Every row belongs to one group in each of 4 separate groupings. Each group adds its own fixed numbers to the row, and there is some noise. The rows also spread widely along 14 directions, which tell nothing about the answers.
Known rows, each followed by its group in each grouping:
.01	-.06	-.18	-.08	.14	.02	.01	.01	-.11	-.05	-.11	-.01	.18	-.12	-.12	.20	-.10	.08	.08	.05	-.03	.00	-.10	.09	-.02	.07	.16	.19	-.14	.08	.12	.08	.25 => (2) Z221 J (2)
.09	.04	.05	-.05	.14	.09	.04	.16	-.02	.02	-.04	.05	.22	.11	-.01	-.08	-.07	-.15	-.09	.16	.09	-.04	.08	.04	.09	.12	.03	.01	.05	.17	.04	-.02	-.01 => (0) Z132 A (4)
.10	.00	-.02	.09	-.06	-.08	.07	.06	-.18	-.13	.16	.12	-.02	-.21	-.02	.07	-.05	.17	.34	.14	-.09	-.21	-.13	-.08	.07	-.13	-.03	-.07	-.15	-.12	-.02	.05	.06 => (1) Z542 A (1)
-.05	-.01	-.06	-.07	.04	-.15	.08	.00	-.03	.08	.01	-.08	-.09	.16	-.01	.10	.09	-.07	.01	.14	-.16	.12	.05	-.09	-.11	-.23	.04	.02	.07	-.12	.04	-.23	-.12 => (2) Z899 X (3)
.05	.30	.06	-.30	.06	.00	.02	.01	.24	-.03	.11	.00	-.12	.09	-.11	.11	-.08	-.03	.06	.33	.07	-.20	.09	-.08	-.08	-.12	-.02	-.13	-.12	-.11	.09	-.01	-.22 => (1) Z899 J (2)
.10	-.05	.06	.22	-.13	.20	.07	.15	-.03	-.12	.00	.00	.11	-.16	.01	-.14	-.12	.00	.07	-.25	.14	.04	-.01	.03	.11	-.02	-.02	.11	-.03	.11	-.04	.10	-.09 => (3) Z132 X (0)
.00	-.09	.16	.09	-.08	.05	-.22	.15	-.16	.01	.17	.10	-.09	.09	.01	.02	-.03	-.09	.08	.17	.09	-.24	-.17	.14	.22	.15	.07	-.08	-.16	.11	-.15	.04	.14 => (3) Z76 J (4)
.20	.03	.04	.13	.04	.12	.05	.17	.07	-.16	-.19	.29	.14	-.02	-.08	-.11	-.07	-.09	-.06	-.32	.20	.06	-.01	-.12	.04	.04	-.05	.05	.05	.21	-.07	-.02	.02 => (0) Z542 X (0)
.11	.10	-.02	-.12	.03	-.12	.08	.04	-.13	.12	.04	.29	.09	.11	.03	-.15	.00	.01	-.11	.07	-.12	-.11	.10	-.07	.10	-.05	-.03	.08	.05	.05	-.03	.02	-.23 => (3) Z221 A (1)
-.07	-.15	-.01	.06	.03	.14	.10	.15	.04	.06	-.13	-.20	.08	.14	.02	.22	-.06	-.20	-.13	.07	.12	.15	-.06	.22	.05	.12	.17	.12	-.04	.16	.08	-.04	.00 => (0) Z76 A (3)
.02	.18	-.14	-.22	-.02	.02	.20	.09	-.02	-.02	-.16	.07	.18	-.14	-.04	.14	-.17	.19	-.15	-.01	-.01	-.11	.04	.11	-.09	-.01	.05	.17	-.13	-.05	.19	.08	-.24 => (3) Z221 A (4)
-.10	-.11	.05	.05	-.10	-.02	-.19	-.26	.00	.13	.16	-.24	-.15	.14	.00	-.17	.15	-.09	.22	.08	-.15	.15	-.01	-.06	.08	-.19	-.01	-.03	-.01	-.09	-.03	-.05	-.01 => (2) Z76 A (2)
.04	.27	-.09	.05	.11	-.04	-.13	-.11	.15	.14	-.02	.13	.05	-.14	-.04	.27	.01	.12	-.01	-.09	.12	-.03	-.09	-.19	.16	.21	.03	-.02	-.12	.09	.00	.18	.04 => (3) Z132 J (1)
-.09	-.10	-.08	.19	-.10	-.01	-.07	-.13	-.23	.04	.11	-.19	-.09	.11	.07	-.25	.05	.02	-.14	.16	.07	.12	-.07	.00	.13	-.04	-.12	.00	.25	-.09	.11	-.14	-.15 => (3) Z899 A (3)
.07	.08	-.10	-.03	.03	-.11	-.07	.01	-.09	-.19	.04	.22	-.09	-.05	-.13	.04	-.02	.10	.23	.07	.00	-.13	-.10	-.08	.05	-.11	-.04	-.13	-.07	-.11	.03	-.02	.10 => (2) Z132 J (0)
-.04	-.34	-.14	-.04	-.10	.00	.23	-.01	-.22	-.18	.14	-.18	-.07	.00	-.09	-.05	-.06	-.05	.35	.14	-.16	.11	-.03	.23	.02	-.26	.13	.10	-.07	-.14	.08	.01	.17 => (3) Z132 X (4)
.01	.04	-.13	-.17	.00	-.04	.06	.03	-.16	.19	-.07	.10	.26	-.06	-.02	.11	-.08	.13	-.06	.06	-.12	-.05	-.02	.00	.00	-.01	.13	.36	-.15	.11	.09	.04	-.17 => (0) Z76 X (1)
.20	-.12	.12	.09	.00	.08	.01	.09	-.08	.05	-.10	.07	.26	-.05	.14	-.28	.02	-.09	-.29	-.23	.14	.05	.06	-.16	-.08	.07	-.09	.23	.26	.25	-.10	-.15	.02 => (1) Z132 X (4)
.09	.04	-.11	.16	-.04	.06	.06	-.13	.09	-.22	.05	-.16	-.07	-.17	-.06	-.09	-.03	.06	.09	.04	.18	.07	-.10	-.17	-.04	-.15	-.16	-.01	.08	-.11	.14	-.03	-.09 => (0) Z221 J (4)
-.01	-.04	.04	.04	-.11	.20	-.03	.01	.00	.14	-.01	-.01	.15	.05	-.01	-.09	-.08	-.08	-.02	-.15	.03	.09	-.01	.10	.19	.03	.14	.27	-.13	.23	-.08	.10	-.21 => (3) Z542 J (1)
.03	-.28	.15	.10	-.05	-.10	.03	.10	-.06	.06	.05	-.15	-.15	.21	.16	.10	.12	-.26	-.08	.24	.05	.05	-.11	-.06	-.01	-.14	.07	.09	.09	.07	-.14	-.32	-.05 => (3) Z132 A (1)
-.01	.10	-.08	-.03	-.03	.01	.04	-.11	.21	-.16	-.09	-.07	-.08	-.05	-.13	.03	.01	.05	.21	-.15	-.02	.11	.04	-.08	-.07	-.22	-.05	-.10	-.08	-.15	.07	-.01	-.09 => (3) Z221 A (1)
.00	.23	-.17	-.06	.12	.05	-.14	-.04	.03	-.19	-.10	.05	.10	-.01	-.19	-.15	-.04	.07	.10	.01	.07	.01	.07	-.10	-.04	-.09	-.12	-.15	.07	-.12	.19	-.08	-.01 => (2) Z76 J (3)
-.03	.20	-.09	-.06	.08	.07	-.30	-.17	.18	.08	-.17	.01	.12	-.10	-.14	.18	-.01	.11	.04	-.22	.09	.05	-.07	-.09	.04	.13	.05	.04	-.17	.11	.08	.10	.10 => (2) Z76 J (0)
-.10	.02	.16	-.12	-.18	.12	-.56	-.23	.00	.08	.11	-.09	-.20	.25	-.11	-.26	.03	-.09	.09	.13	.13	-.07	-.18	.02	.18	-.06	.05	.00	-.16	.07	-.06	-.13	-.09 => (2) Z132 J (2)
.14	.07	.04	-.27	-.05	.06	.00	-.18	.29	-.15	.01	.06	-.02	-.01	-.16	-.22	-.01	.00	.17	-.09	.02	-.04	.15	-.17	-.16	-.27	-.13	.03	-.01	-.07	.02	.00	-.14 => (0) Z899 J (1)
.11	-.28	-.01	.08	.00	.04	.13	-.01	.04	-.18	.13	.02	-.22	.08	-.05	.06	.02	-.23	.13	.03	.06	.05	-.11	.17	.17	.07	.06	-.06	-.01	.08	-.06	.19	.38 => (2) Z221 J (1)
.05	.25	.01	-.23	.00	.11	.24	.03	.33	-.14	.07	-.24	-.10	-.01	-.02	.04	-.11	-.05	-.10	.26	.15	-.08	.18	.02	-.14	-.12	-.09	-.07	.04	-.17	.19	.05	-.31 => (2) Z132 J (2)
.22	.06	.12	-.17	.18	.02	.16	.11	.17	.06	-.06	.13	.29	-.04	.03	-.04	.00	-.10	.00	-.07	-.11	-.07	.25	-.15	-.10	-.03	.01	.13	.03	.13	-.10	.05	.00 => (2) Z542 A (1)
.14	.10	.22	.18	.10	.02	.04	.18	.18	-.09	.01	-.06	-.04	.08	.10	-.06	.06	-.19	-.13	.06	.17	-.02	.12	-.17	-.03	.00	-.20	-.23	.23	.00	-.06	-.14	-.07 => (2) Z899 A (0)
.06	-.06	-.16	.07	.05	.10	.22	-.09	.03	.03	-.01	-.04	.14	.02	-.02	-.11	-.03	-.09	-.09	-.09	.05	.23	.10	.03	.12	.05	-.01	.16	.14	.12	.11	.19	-.07 => (0) Z76 J (0)
.02	-.01	.09	-.11	.02	-.07	-.20	-.17	.25	-.13	-.14	.09	-.18	.03	-.10	.08	.13	.00	.13	-.27	.04	.03	-.02	-.09	-.10	-.02	-.04	-.23	-.03	-.07	-.07	-.04	.34 => (2) Z542 A (0)
.12	-.08	-.11	.03	.02	.09	-.15	.00	.00	-.05	-.14	.07	.08	.02	-.18	.06	-.09	-.08	.16	-.05	.12	.09	-.23	-.13	.02	-.20	.16	.32	-.19	.19	.02	-.19	-.09 => (3) Z221 J (3)
.10	-.13	.25	.17	-.13	.09	.00	.16	-.04	-.12	.18	-.11	.02	-.05	.14	-.30	.03	-.09	.06	.00	.07	-.12	.08	-.09	-.04	-.17	-.15	-.02	.16	.00	-.20	-.14	-.12 => (3) Z132 J (1)
-.16	-.14	-.05	-.19	-.07	-.17	.03	-.16	-.11	.10	.05	.11	-.19	.31	-.03	-.11	.15	-.06	-.02	-.08	-.25	.13	.15	.16	.06	-.05	.04	-.09	.08	-.09	-.06	.04	.09 => (3) Z899 X (1)
-.17	-.08	-.10	.25	-.07	-.17	-.07	-.28	-.03	.23	.01	-.15	-.13	.00	.09	.12	.24	.06	-.05	-.21	-.10	.31	-.09	-.16	.04	.05	-.04	-.04	.11	-.05	-.04	.00	.09 => (0) Z76 X (4)

New rows, each followed by its group in each grouping:
.00	.04	.03	-.24	.14	-.04	.01	.16	-.15	.18	.04	.08	.31	.07	.00	-.06	-.04	.00	.08	.19	-.24	-.18	.20	.03	-.03	-.07	.10	.12	-.06	.02	-.01	-.02	-.10 => (3) Z76 A (3)
.13	-.01	.04	-.01	.04	-.02	.03	.00	-.04	.15	.19	.07	.09	-.08	.01	.02	-.03	-.01	.13	.10	-.08	-.13	.02	-.10	.10	.02	.07	.14	-.11	.09	-.08	.20	.05 => (3) Z76 X (2)
-.02	.02	.02	.01	.03	-.01	.15	.24	.13	-.20	-.05	.07	-.13	.05	-.07	.34	-.03	-.10	.15	.00	.06	-.03	-.02	.11	.02	-.01	.08	-.21	-.14	-.04	-.06	.01	.10 => (3) Z132 J (1)
.00	-.18	-.18	.11	-.06	.01	.11	-.07	.03	-.26	-.07	-.18	-.20	-.02	-.14	.17	-.03	-.06	.28	.05	.08	.22	-.20	.06	.01	-.20	.07	-.01	-.09	-.12	.16	-.08	.16 => (2) Z132 A (2)
.16	-.15	-.02	.02	.11	-.04	.47	.21	.09	-.22	.03	.00	.00	-.13	.07	.19	-.02	-.10	-.01	.05	.04	-.03	.12	.01	-.13	-.02	-.01	-.02	.14	-.05	-.05	.08	.17 => (3) Z542 J (1)
.01	.11	.14	-.18	-.05	-.16	-.18	-.03	.00	-.07	.01	.06	-.14	.10	-.01	-.17	.11	.05	-.04	.08	-.04	-.15	.06	-.21	-.24	-.24	-.18	-.16	.12	-.20	-.03	-.33	-.10 => (2) Z899 X (4)
-.05	-.01	.02	.03	-.04	.02	.11	-.02	.00	.12	-.08	-.05	.16	.09	.13	-.24	.09	-.04	-.22	-.26	-.07	.19	.25	.02	.02	.00	-.09	.04	.23	.04	-.05	-.01	-.18 => (3) Z132 A (1)
.09	-.13	-.03	-.18	-.03	.06	.03	-.24	.02	-.08	.06	-.04	-.12	.13	-.02	-.35	.00	-.09	-.19	.12	.15	.04	.07	.06	.03	.02	-.08	.03	.22	-.02	.09	.05	.08 => (3) Z542 A (2)
.10	-.09	.18	.13	-.16	.21	.12	.09	.09	-.04	.11	-.13	-.16	.21	.07	-.19	-.03	-.32	-.16	.11	.23	.08	-.02	.07	.14	-.05	.00	.04	.08	.15	-.06	-.07	-.24 => (1) Z542 X (1)
.12	-.08	.07	.03	-.01	.10	-.10	-.09	.02	-.01	.15	-.28	.09	-.11	-.02	-.14	-.05	-.04	.29	.24	.06	-.03	-.05	-.16	.02	-.23	.01	.17	-.07	.01	.05	-.07	-.08 => (3) Z132 A (0)
.04	.07	-.01	.07	-.01	.05	-.16	-.14	.16	-.09	.03	-.23	-.06	-.14	-.08	.01	.01	.05	.13	.11	.17	.01	-.11	-.25	-.11	-.13	-.08	-.01	-.02	-.07	.09	-.10	.00 => (0) Z76 X (2)
.06	.17	-.11	-.07	.11	-.05	.10	-.01	.00	.05	-.08	.16	.18	-.08	-.02	-.01	.01	.11	-.09	-.19	-.12	.03	.15	-.08	-.01	.05	-.04	.04	.06	.02	.03	.13	.01 => (2) Z221 X (1)
-.14	-.04	-.08	.24	-.06	.15	.23	.19	-.10	.02	.04	-.26	.04	.10	.04	.08	-.08	-.12	.04	.06	-.03	.21	.00	.20	.13	-.10	.11	.06	-.03	.03	.05	-.02	-.31 => (1) Z221 J (3)
.16	-.07	.07	.27	.06	.08	.23	.16	.09	.01	.12	-.06	.10	-.10	.07	.13	-.02	-.17	.22	-.02	-.04	.07	.03	-.03	.19	.03	.04	.01	-.05	.13	-.10	.19	.07 => (2) Z132 A (1)
.14	.15	.09	.01	-.07	.18	-.10	.05	.16	-.01	-.11	.04	.14	-.06	-.04	-.05	-.09	-.03	-.05	-.18	.21	.01	-.02	-.15	-.01	-.03	.00	.15	-.09	.20	-.01	-.07	-.20 => (1) Z132 X (1)
-.02	.04	.20	.02	-.09	.16	-.20	.08	.03	.08	.11	-.02	.06	.09	-.03	-.14	-.06	-.09	.11	-.01	.03	-.09	.02	.02	.12	-.05	.04	.06	-.15	.13	-.15	.00	-.20 => (3) Z899 J (2)
-.16	.08	-.06	-.05	.09	-.08	-.01	.06	.03	-.07	-.22	.11	-.10	.18	-.04	.24	.06	-.03	-.23	-.07	.12	.08	-.02	.13	-.01	.22	.03	-.26	.07	-.02	.02	-.08	.18 => (0) Z542 J (4)
.08	-.10	.29	.05	-.09	.07	.02	.25	-.08	.07	.09	-.07	.20	-.10	.12	-.09	-.03	-.02	.12	-.04	-.10	-.16	.08	-.07	-.09	-.18	.05	.19	-.09	.08	-.24	-.11	-.15 => (3) Z542 X (0)
.01	.03	.12	-.01	-.25	.13	-.20	-.05	.11	.01	-.05	-.02	-.03	-.12	.04	-.01	-.04	.11	-.08	-.25	.19	-.09	-.12	-.01	-.01	.01	-.02	.14	-.12	.08	-.08	-.02	-.17 => (3) Z132 J (1)
.14	-.15	.04	.10	-.19	-.03	.22	.08	-.15	-.18	.22	.09	-.20	-.13	.08	-.10	-.04	.05	.04	.01	.02	-.15	-.07	.08	.08	-.01	-.11	-.05	.08	-.11	-.05	.16	.13 => (2) Z132 X (2)
-.01	.24	-.09	.24	.02	-.07	.21	.03	.25	-.18	.03	-.01	-.29	.04	-.03	.24	.04	-.05	-.02	.09	.20	.12	-.05	-.17	.07	-.04	-.17	-.33	.10	-.16	.09	.00	-.21 => (0) Z899 J (1)
.02	-.07	-.02	.23	-.09	-.17	.26	-.04	-.04	.01	.19	-.08	-.21	-.01	.11	.09	.11	-.01	.15	.09	-.14	.10	-.02	-.13	.05	-.20	-.10	-.11	.09	-.17	-.03	-.02	-.12 => (1) Z899 A (1)
.19	-.20	.20	.06	-.11	.05	-.07	.20	-.11	-.13	.01	.18	.03	-.03	.03	-.17	-.03	-.08	.01	-.11	.11	-.18	-.07	-.05	-.06	-.05	-.04	.10	.01	.12	-.18	-.13	.11 => (3) Z76 X (4)
.13	.05	-.14	-.13	.02	.10	.27	-.03	.18	-.08	-.10	-.10	.04	.00	-.04	.00	-.10	-.08	-.17	.01	.09	.14	.07	-.02	-.09	-.16	.00	.26	.07	.03	.18	.00	-.29 => (2) Z221 J (0)
-.05	.03	.00	.03	-.05	.00	-.28	-.21	-.12	.02	.20	-.21	-.13	-.02	-.02	-.17	.03	.10	.03	.26	.07	-.08	-.12	-.08	.06	-.02	-.11	-.07	.09	-.13	.12	-.07	.05 => (2) Z899 X (3)
.03	.03	-.09	-.24	.12	.21	.13	.14	.03	-.05	-.23	.04	.31	.10	-.16	-.06	-.18	-.11	-.07	-.11	.05	.13	.19	.22	-.03	.07	.16	.17	-.06	.20	.13	.06	.04 => (1) Z132 X (2)
.18	.00	.11	-.14	-.12	.00	-.06	-.12	.00	.04	.17	.11	.01	-.12	.02	-.29	.00	.09	.09	-.07	-.10	-.19	.08	-.16	-.07	-.15	-.12	.14	.01	-.03	-.08	.10	-.05 => (2) Z76 X (2)
.03	.24	-.11	.10	.05	.08	.01	-.05	.16	.06	-.15	.04	.19	-.14	-.07	.03	-.04	.10	-.05	-.28	.08	.15	.06	-.18	.00	.07	-.05	.07	-.02	.08	.07	.12	-.13 => (0) Z76 X (2)
-.12	.03	-.06	.03	.08	-.20	-.06	-.05	.03	.16	-.17	-.11	-.07	.17	.05	.19	.17	-.04	-.24	-.03	.00	.24	.00	-.23	-.17	-.10	.01	.02	.18	-.05	.01	-.37	-.12 => (3) Z899 X (3)
.06	-.16	-.05	.10	.00	.09	.10	-.06	.08	-.10	-.03	-.15	.15	-.14	-.05	-.06	.00	-.01	.18	-.16	-.01	.17	.04	-.10	-.08	-.15	-.03	.18	.04	.05	.01	.00	.02 => (0) Z899 J (1)
-.20	.20	-.12	-.12	-.07	-.10	-.11	-.06	-.15	.13	-.19	.09	.10	-.06	-.02	.17	-.01	.31	-.05	-.19	-.17	.00	-.03	.09	.01	.03	.05	.01	-.16	-.11	.08	.02	-.13 => (2) Z542 A (0)
.11	.06	-.02	-.22	.16	.06	.13	.03	.19	.01	-.13	-.05	.17	-.07	.01	.13	-.07	.01	-.25	.02	.14	-.06	.14	.01	-.14	.16	.00	.09	.10	.05	.13	.06	.09 => (3) Z899 A (3)
-.01	-.10	.15	-.03	-.12	.02	-.33	.00	-.12	.09	-.07	.13	.00	.12	.01	-.07	.03	-.02	-.07	-.11	.09	-.07	-.16	-.02	.05	.00	.08	.15	-.09	.17	-.17	-.19	-.04 => (3) Z542 J (0)
.02	-.22	-.13	-.10	-.07	-.09	.18	-.01	-.01	-.15	-.12	.07	-.19	.10	-.10	.20	.02	-.09	.09	-.08	-.02	.14	-.10	.09	-.11	-.14	.11	.03	-.06	-.04	.06	-.09	.21 => (1) Z76 X (4)
-.26	.14	-.19	-.08	-.17	-.10	-.05	-.23	-.07	.12	-.09	-.10	-.20	.09	-.01	.12	.05	.19	-.18	-.07	-.01	.19	-.08	.08	.02	.00	.02	-.05	.00	-.16	.16	-.05	-.18 => (1) Z132 X (2)
-.06	.20	.05	.20	-.03	-.02	-.25	-.03	-.02	.09	-.08	.05	-.02	-.03	.07	.05	.06	.14	-.21	-.08	.20	-.03	-.16	-.17	.09	.17	-.11	-.14	.08	.01	-.02	-.13	-.10 => (0) Z542 A (3)
.07	-.01	-.09	.12	-.05	.16	.07	-.03	-.11	-.02	-.14	.14	.23	-.03	-.03	-.38	-.08	.03	-.16	-.38	.03	.19	.12	.07	.13	.11	-.12	.13	.18	.13	.07	.14	-.06 => (2) Z899 A (2)
.02	-.24	-.10	-.17	-.04	-.08	.36	-.04	-.05	-.06	.09	-.01	-.05	.05	.00	-.02	.02	-.06	.06	.04	-.19	.06	.16	.17	-.05	-.10	.03	.07	.07	-.10	.04	.16	.13 => (0) Z76 X (1)
.15	-.13	.06	-.03	.03	.06	.01	-.01	-.04	.11	-.01	.14	.17	.14	-.03	-.37	.03	-.19	.00	-.20	-.09	.13	.15	-.12	.03	-.15	.04	.27	.07	.23	-.15	-.03	-.09 => (3) Z221 X (2)
.07	.04	.07	-.05	.19	-.01	.16	.33	.00	.03	-.09	.25	.27	.07	-.06	.13	-.04	-.13	.14	-.11	-.19	-.04	.17	.03	.01	.02	.14	.01	-.14	.18	-.15	.07	.07 => (0) Z221 X (1)
.17	.23	.11	.00	.21	-.07	-.05	.10	.02	.20	.15	.08	.22	-.02	.09	-.02	.03	-.05	.00	.24	-.01	-.17	.13	-.33	.04	.00	-.05	.03	.07	.13	-.09	-.04	-.17 => (1) Z132 J (0)
-.07	-.02	.13	.12	-.08	.09	.03	.23	-.06	.00	-.06	-.20	.06	-.01	.20	.04	-.02	-.03	-.36	.03	.16	-.06	.02	.13	-.07	.13	-.07	.03	.16	.03	.00	-.11	-.16 => (2) Z76 J (0)
.03	.27	-.31	.01	.27	-.12	.14	-.13	.04	.01	-.08	.04	.22	-.09	-.10	-.01	.04	.12	.04	.04	-.09	.17	.15	-.30	-.03	-.09	-.10	-.01	.15	-.07	.18	.01	-.14 => (0) Z221 J (1)
.11	-.03	.13	.25	.01	.05	.06	.09	-.06	.09	.23	-.08	.02	-.02	.12	-.03	.01	-.12	.07	.18	.01	-.07	-.03	-.02	.23	.09	-.02	-.04	.01	.12	-.09	.14	.00 => (1) Z221 A (1)
.15	-.10	.10	.02	-.20	.27	.07	-.07	.11	-.09	.13	-.17	-.05	-.05	.01	-.32	-.11	-.11	-.07	-.06	.21	.03	.02	.09	.09	-.02	-.06	.17	.06	.09	.04	.17	-.09 => (2) Z132 X (2)
.07	-.01	.08	.02	.00	-.08	.06	.24	-.21	-.07	-.03	.33	.13	-.04	.05	-.12	.00	.09	-.02	-.18	-.09	-.18	.11	.00	-.03	.05	-.11	-.09	.08	.00	-.13	.03	.10 => (0) Z76 X (0)
.00	.08	-.05	.22	-.16	.04	.06	-.07	.15	-.21	-.04	-.08	-.22	-.05	-.07	-.03	.01	.02	.13	-.19	.10	.19	-.07	-.10	.01	-.21	-.16	-.15	.03	-.17	.07	-.05	-.18 => (2) Z899 A (2)
-.01	-.03	.23	.04	.06	-.04	-.20	.14	.05	.01	.00	-.07	-.04	.15	.03	.03	.10	-.16	.06	.04	.04	-.03	.03	-.12	-.06	-.08	.03	-.12	.01	.05	-.18	-.25	.09 => (3) Z132 X (0)
-.17	-.03	-.09	.22	-.05	.11	.01	.05	-.23	.20	.05	-.08	.20	.04	.02	-.04	-.03	.01	.16	-.15	-.21	.20	.02	.23	.34	.07	.13	.05	-.10	.07	.01	.19	-.08 => (2) Z132 A (3)
-.05	-.02	.03	.01	.02	-.01	.06	.10	-.17	-.01	-.14	-.03	.11	.15	.12	-.26	.04	-.06	-.39	.02	.05	.07	.13	.04	-.07	.04	-.12	-.02	.34	.00	.02	-.23	-.11 => (2) Z542 A (2)
-.15	.19	-.12	.14	-.05	-.01	-.01	-.18	.00	.15	.09	-.07	-.13	.02	.08	.04	.05	.10	-.22	-.07	.06	.12	.01	.11	.28	.27	-.08	-.18	.11	-.05	.10	.27	-.07 => (2) Z132 J (0)
-.15	-.10	-.10	.10	.05	-.04	.18	-.04	-.13	.04	.00	-.03	-.04	.26	.01	-.17	.11	-.17	-.07	-.12	-.16	.34	.19	.15	.14	.03	.01	-.14	.22	-.02	-.02	.05	.11 => (2) Z542 X (2)
.03	-.06	-.16	.06	.10	.09	.03	-.11	-.08	-.04	-.03	.01	.13	.04	-.02	-.30	.03	-.04	-.15	-.15	.07	.19	.12	.06	.13	.15	-.09	-.01	.32	.06	.09	.09	.18 => (2) Z132 J (3)
